There are 3 ways to turn a row about zero (a turn may also mirror it). The second row of each pair is the first, turned, with some noise. The first 18 pairs use one turn. New pairs use 2 turns, one after the other, and a turn may come again.
Some pairs, each with its turns in order after it:
[-15  21 -19 -18  32]
[-13  -4   8  25 -41]	q_798

[ -1 -12   9  10 -37]
[ 19   8  22  17 -24]	q_137

[-34  23 -10  10  19]
[-35  11 -30  11   0]	q_137

[ -4  21  24 -19  14]
[ -9   0  -6   8 -39]	q_41

[ -2  -1 -28   0  15]
[-23 -13   7   0  13]	q_137

[ 34  27   4 -53 -14]
[-50 -17   9  36  23]	q_798

[-14 -45  -9  -2 -64]
[20 52 38  9 40]	q_41

[ 16 -18  -8  -1  -1]
[-12   6  -8  -2  17]	q_41

[-19 -16 -17 -11  -1]
[-12  12  16  15  17]	q_137

[22  0 64 -8  8]
[ 13 -14  50   9  39]	q_798

[ 56  19 -16  10  -5]
[ 15  -6 -57   7  20]	q_41

[ -7 -21  36 -31   7]
[ 26  38  -1 -20  18]	q_137

[  6   6  17 -33 -19]
[  0  35  -7  11 -21]	q_41

[ -1 -26  27  -4 -23]
[15 21  5 -1 32]	q_798

[ 14 -14   8   1  21]
[ 17 -13   6  15   6]	q_798

[ -7   4   2 -62  -4]
[-31  22   6  48   6]	q_798

[ 11   5 -24   6   2]
[-14 -25   5   4   4]	q_137

[ 29  12 -17 -32   7]
[ -4  18 -39 -21  -6]	q_41

New pairs. What belongs after each?
[  4  14 -45 -54  17]
[ 53 -16   4  24 -40]	q_137 q_798

[  2   2   3  49 -10]
[-31 -24  -2   8  31]	q_41 q_41

[-26 -31  45  -1 -15]
[ 30 -29 -41  12 -10]	q_137 q_137

[-11  15 -19  -2  23]
[ 14   2  12  23 -17]	q_798 q_137

[-17  15  64  -2 -29]
[ 46   8 -55   6  11]	q_137 q_41

[ 20  -8   7 -32 -12]
[-28  -2   2 -16 -28]	q_41 q_798

[-50 -64  -5 -20   8]
[ 49 -28 -59  12  -5]	q_798 q_41

[-5  3  6  9 64]
[ 3 25 -6 51 33]	q_798 q_41

[ 15   7 -62   6 -22]
[ 64  22   6 -20   7]	q_137 q_798

[-64 -52 -11  -5  47]
[-30  18  64  -7 -60]	q_137 q_798

[ 37 -18  11   0   7]
[  9  10 -11  -9 -36]	q_41 q_798

[ 38   4 -64   6 -17]
[ 13   3  20 -59  39]	q_798 q_41

[22 -7 14  2  8]
[-13  26  -7   1  -2]	q_137 q_41

[  1  -3 -34  61  33]
[  2  61 -26 -10  37]	q_798 q_41

[ 15 -13 -10 -31  12]
[-29  -7  10  -4 -25]	q_798 q_137

[ -6 -14  21  19  -6]
[ 16 -13 -12 -21  12]	q_798 q_137

[ -1   3   5 -11   7]
[  5  -1   7 -11   2]	q_798 q_798

[-29   7  15  14  27]
[ 44   3  -5   3 -11]	q_798 q_137

[ 17  -9 -27  -3  22]
[ 9  2  3 -5 39]	q_798 q_41

[-15   1 -19  50   1]
[-36   5 -23  33  24]	q_798 q_798

[-10  -2  13   0   5]
[  4  12   1  -1 -13]	q_41 q_137

[-10 -17  34  25  19]
[ 37 -14  -6 -26  -2]	q_798 q_137

[ 12 -43  -1 -25  -8]
[-31  -9 -17  29 -25]	q_137 q_41

[  1 -24  30  10  20]
[-35   6  16  18   5]	q_137 q_798

[-15   8 -12  -8  51]
[ -5 -10  21 -49 -23]	q_137 q_41

[-15   1 -24 -12   7]
[ 19   4  11  -6 -23]	q_137 q_798

[-33 -24  15 -64 -18]
[-57  11  51 -25   6]	q_41 q_798

[ 21  -9 -38 -25  16]
[-27  11  -5  36 -26]	q_41 q_798

[ 37  12  16 -28 -20]
[-38  29  -3 -23  -1]	q_798 q_137

